The rows of a group lie close to one hidden flat surface of 13 dimensions, which passes through zero. Surfaces can cross.
Some rows, each with its group after it:
-3 -13 13 -21 23 -8 13 21 -9 -6 8 -17 25 -14 41 0 9 -8 16 : (2)
-31 16 -5 4 -7 -17 15 -5 4 5 -11 6 -10 20 14 9 -12 8 -24 : (3)
-3 7 20 1 14 -4 -13 3 -2 12 -15 -3 -26 -2 3 0 -9 -12 2 : (3)
-12 -17 -5 3 -2 -8 15 -5 10 -7 -36 0 -4 -1 15 -7 26 48 17 : (2)
2 -6 -17 -21 32 -9 2 18 34 -10 7 18 -15 -12 -9 -14 9 -1 -13 : (2)
-2 -24 12 3 0 -22 1 32 6 -15 25 -15 -11 -7 -17 -3 6 -22 -17 : (1)
-9 0 -14 2 -4 -10 -19 0 24 0 21 22 -15 2 -21 13 -2 -28 -30 : (0)
4 -17 4 12 -13 10 -5 7 2 0 -18 22 -19 6 -11 -1 30 13 17 : (1)
17 3 -27 -18 -14 -6 -5 -9 19 -6 21 -9 -2 -11 -22 -20 -2 6 1 : (1)
-1 -40 -10 -12 -10 -16 23 13 4 -24 -17 7 21 12 -7 20 -4 3 -20 : (1)
-2 2 4 -5 -11 -2 -40 3 -19 11 17 -1 10 8 -15 14 -4 -1 -12 : (3)
20 -10 -16 -9 9 36 -15 -2 0 14 -34 -22 3 3 11 15 -7 6 -12 : (2)
-3 -4 -4 -7 -5 -20 7 -19 14 -37 17 -10 -17 -6 -28 4 12 -26 -17 : (2)
-3 5 3 5 -8 -29 8 0 5 -21 11 -6 6 12 -17 -2 -16 -9 -2 : (3)
-11 25 14 5 27 11 10 -3 -9 16 24 -10 -12 -34 30 -1 -1 -9 -9 : (0)
14 13 6 19 -9 23 13 23 -10 10 -20 11 -13 27 4 1 2 6 11 : (1)
12 2 -21 13 -13 20 -25 4 1 19 25 12 17 0 -22 1 -8 1 -18 : (2)
-18 -3 -5 20 -7 -14 6 -2 -1 2 -5 -18 22 6 25 -1 4 17 3 : (0)
4 9 24 9 10 18 -1 21 -24 20 -19 1 3 15 28 7 -8 2 15 : (2)
0 13 -4 -2 -3 -6 6 -21 -2 -15 15 12 8 -5 -10 -20 12 23 19 : (0)
-6 34 2 5 31 15 18 0 0 2 15 13 0 -3 12 -13 -9 17 -7 : (0)
0 8 17 -2 -13 -24 8 -13 -7 -17 -18 -13 -28 14 -12 20 -8 -27 -11 : (1)
3 0 -15 -18 -26 -22 -23 -11 0 5 8 -7 12 -5 -13 3 -16 16 0 : (0)
-23 -24 14 -10 -5 -16 15 -18 -3 -19 -27 17 5 14 -3 11 -13 -3 1 : (0)
1 -30 21 -10 2 -1 -19 -4 -6 -6 -9 8 -16 -7 -28 8 3 -14 -5 : (2)
-20 -11 4 4 -20 -39 4 18 19 10 -11 10 -12 23 7 10 -20 -32 -6 : (0)
-18 -16 14 11 -11 -22 -6 11 5 7 4 7 -10 -1 9 10 9 -23 2 : (3)
8 -14 -1 9 24 27 -13 7 2 1 -21 -4 -19 -7 -4 29 25 -8 -30 : (1)
1 15 -18 -23 7 -2 -3 -8 9 14 -25 -16 15 14 33 5 -31 2 3 : (2)
-4 14 33 12 5 -7 17 16 -14 -8 4 9 -35 0 -8 3 13 -2 -1 : (0)
2 9 -28 -7 -20 12 -47 7 8 36 23 31 11 5 -7 8 6 -2 -7 : (3)
23 17 -11 -9 -19 8 -11 -10 -1 13 13 -24 -13 -19 -2 -4 9 -10 6 : (3)
11 2 -11 -13 -18 -16 -22 18 -3 11 24 -6 28 0 -11 -17 -17 16 14 : (1)
23 17 -19 6 10 3 27 16 33 11 4 -6 1 -9 16 -25 -19 -10 14 : (3)
0 18 -3 -19 25 -1 -27 -11 -6 10 -6 -24 1 0 -6 -2 -33 22 -23 : (3)
13 -5 -3 15 -8 18 -29 14 8 0 28 -4 -24 -1 -34 -19 19 -12 5 : (1)
-17 2 30 11 27 -15 -11 14 -18 1 4 -1 16 8 8 -7 -8 16 7 : (0)
-6 -33 1 0 -15 8 -8 11 7 19 -15 37 -2 -2 -2 5 2 -8 5 : (2)
14 7 -7 4 14 14 -2 -26 11 -31 9 -10 -17 -3 -27 -14 26 -27 3 : (0)
-3 -27 16 -8 35 9 -47 -15 3 3 1 12 12 -19 -12 -1 0 -8 10 : (3)
7 3 12 3 4 -18 6 17 -6 -25 -17 -16 -11 14 -3 -2 29 33 17 : (2)
-7 9 -1 10 12 -19 -28 -2 17 21 -20 -28 -34 -8 6 -6 3 18 -6 : (0)
8 -6 1 -2 -21 -24 -12 3 -14 6 -12 -14 8 -6 3 20 18 27 6 : (1)
0 -1 -21 8 -22 13 -8 -29 -8 0 24 -10 32 -12 -14 2 -14 8 -12 : (2)
6 -4 -15 2 6 29 10 3 -13 5 -12 -30 1 -9 16 9 11 20 -22 : (3)
-22 -11 9 20 13 0 13 9 11 16 -19 -15 -29 -15 34 -3 18 2 -2 : (1)
-31 -11 6 -24 -24 -50 0 -7 1 1 -9 26 -7 5 -3 -2 1 25 8 : (3)
-23 17 -12 17 -10 -13 13 -17 8 -4 16 -8 -7 -13 13 9 9 19 -20 : (0)
22 -2 -20 1 -18 -1 8 -5 3 -3 -5 -32 9 -15 3 -10 11 35 14 : (3)
-27 -29 6 -25 20 -13 -3 -30 15 3 -25 11 -2 -20 7 -5 -19 7 -2 : (2)
22 10 -12 -3 -5 0 23 -2 -16 -25 20 13 24 -19 -2 26 46 13 -6 : (1)
-3 9 -3 11 -22 -19 -7 12 15 32 -26 -15 -29 14 19 10 -15 -16 -4 : (0)
-31 11 33 15 -11 -19 13 1 -22 -2 1 24 -20 11 9 2 25 3 16 : (3)
-15 11 2 32 8 27 7 2 -17 11 -14 -16 21 25 27 -5 -16 21 3 : (1)
-10 -6 4 -8 4 -21 -28 9 5 27 8 -2 1 -20 15 -2 2 4 5 : (1)
2 5 -20 -7 30 28 -3 -12 13 5 30 -15 4 -37 11 -6 6 -22 -21 : (2)

New rows, each followed by its group:
-2 24 10 -19 1 -14 -26 20 -25 30 32 -19 -4 -10 10 1 -11 -2 -16 : (3)
-20 -13 -1 -13 -18 -11 22 -16 5 1 -3 7 20 -4 21 -28 -20 3 35 : (1)
17 7 -7 -11 2 -2 -2 18 8 13 -17 -30 -16 3 15 4 -10 -5 -6 : (2)
5 12 -5 10 -43 0 -17 -6 -18 -8 0 7 -11 26 -30 13 27 21 2 : (3)
-10 9 28 13 13 -11 -9 14 -13 -17 18 -6 -5 22 -27 -16 -21 -5 -3 : (1)
18 1 2 -12 -15 -24 10 37 -2 0 -2 -12 -23 0 -20 1 -8 26 -10 : (0)
11 31 -12 20 17 33 7 -1 -4 2 11 -2 -1 10 5 18 3 -15 -28 : (1)
-11 -33 1 -8 5 2 5 -8 0 -19 -33 1 13 12 3 18 2 4 -7 : (2)
-34 1 -7 7 -12 1 -3 -14 3 0 8 45 2 17 -1 14 16 -4 -14 : (3)
6 -26 -3 -14 -12 3 -34 -14 2 -2 -12 28 2 2 -29 14 12 -6 4 : (1)
4 28 11 9 27 17 -14 -7 -5 19 -14 -13 -25 -5 2 -10 -12 15 -1 : (2)
-9 -11 -4 -17 32 6 4 -4 14 -4 -12 19 9 5 -5 -14 -28 13 -8 : (1)
-20 -4 15 -26 49 -6 21 3 -5 -18 4 9 5 -7 0 -9 -23 14 -25 : (3)
4 -13 -20 -22 -23 19 -5 -13 1 14 -2 13 -3 -15 5 8 22 -3 2 : (3)
-14 21 -20 -15 9 25 -6 -22 -3 12 11 39 5 4 2 -4 5 24 -11 : (3)
4 4 6 21 -7 -8 1 -2 21 1 -8 -11 -27 4 0 7 -3 -44 0 : (3)
-4 -21 2 -8 36 -8 -33 19 34 29 -16 13 -16 -16 6 -10 -14 -5 -1 : (3)
-3 -15 5 0 9 14 -20 -9 -22 -5 -8 -33 12 -1 -2 23 -3 2 -27 : (3)
-2 7 19 -9 -4 -7 13 9 -36 -3 -10 -32 10 21 9 16 -33 -7 -20 : (3)
-3 5 23 -20 -2 -12 -7 -23 -21 -15 5 19 7 -9 -20 -6 -2 20 22 : (0)
-11 0 6 9 24 1 9 -2 16 22 -24 -12 -7 -14 38 -8 -13 0 12 : (3)
5 12 10 -8 -1 -28 9 25 -20 19 1 -20 27 -1 28 2 -26 18 4 : (1)
4 -19 21 21 -2 -29 -12 22 -4 -13 -19 -30 2 19 -17 6 -9 16 -1 : (3)
-17 18 12 15 4 -14 9 -19 2 -12 -19 7 -18 28 -16 3 -24 3 -16 : (2)
-5 -10 13 7 -12 7 21 14 -21 18 -4 4 22 -1 29 1 -7 3 16 : (2)
-27 -4 4 16 -2 -24 10 -16 16 -6 -2 -5 -30 -9 -3 5 3 -12 -20 : (2)
3 16 -20 -40 5 -10 13 -9 11 5 1 2 -7 -6 -2 -17 -28 13 -13 : (3)
9 -18 17 -13 4 3 27 23 -4 -11 -16 0 -12 12 -6 -7 -22 -20 4 : (1)
25 20 -3 6 -5 21 -21 9 -11 16 -11 -2 -8 9 2 -4 22 20 27 : (2)
9 21 3 -21 9 -11 11 -18 -19 2 0 -21 23 -21 22 0 -10 25 8 : (1)
2 38 12 21 -8 8 14 -7 -20 14 -11 -21 -10 21 11 4 -32 -5 -5 : (2)
1 11 17 -3 1 -24 -38 23 -11 29 23 -21 -3 -10 8 11 -13 -23 -7 : (1)
9 3 11 -20 31 20 10 4 0 0 -4 5 -14 3 -7 -22 -33 -15 1 : (1)
-24 24 28 10 12 -25 17 -4 -7 -1 10 24 12 13 18 -13 -20 -1 25 : (3)
3 10 -3 14 -3 -7 -20 22 -7 10 40 -31 18 -2 0 -7 -10 -4 -9 : (1)
-19 -18 6 -1 0 -2 -17 8 5 30 -26 8 -10 5 22 15 -11 -14 -8 : (3)
-12 9 -13 8 -17 -16 15 6 6 2 1 2 -9 11 7 1 7 14 -11 : (3)
-7 -14 11 -1 26 -3 4 27 2 16 0 7 3 -17 27 8 5 -3 -10 : (1)
4 4 -5 -10 17 12 3 13 -7 10 23 19 31 -13 17 1 -3 -7 0 : (1)
-3 5 -1 -37 25 14 36 -16 1 -15 3 13 -29 -23 -2 -11 7 -9 -17 : (3)
0 5 0 -13 20 9 3 -1 2 -1 -11 16 -10 4 -8 -7 -5 18 -6 : (3)
-5 -2 -9 0 0 15 1 -43 3 -18 -7 -10 -4 -16 -3 13 19 -6 -7 : (1)
-3 12 25 10 -13 -1 6 -9 -31 -23 10 5 0 16 -17 7 15 1 10 : (3)
-3 16 -38 -21 -1 17 -11 -28 6 13 31 -3 30 -13 11 -1 -15 -3 -19 : (3)
-5 2 -12 -21 -13 -13 16 2 6 9 0 30 7 -10 6 -5 -12 34 9 : (0)
2 -9 -3 3 -34 2 4 -15 -10 -12 11 -12 12 1 -7 -12 12 8 26 : (1)
-6 8 -25 -14 8 6 21 -20 28 10 -20 20 -8 -12 19 -8 0 11 4 : (1)
21 -17 -15 -20 -18 -30 28 29 13 -19 -1 -28 -4 -8 -10 -11 2 16 -3 : (2)
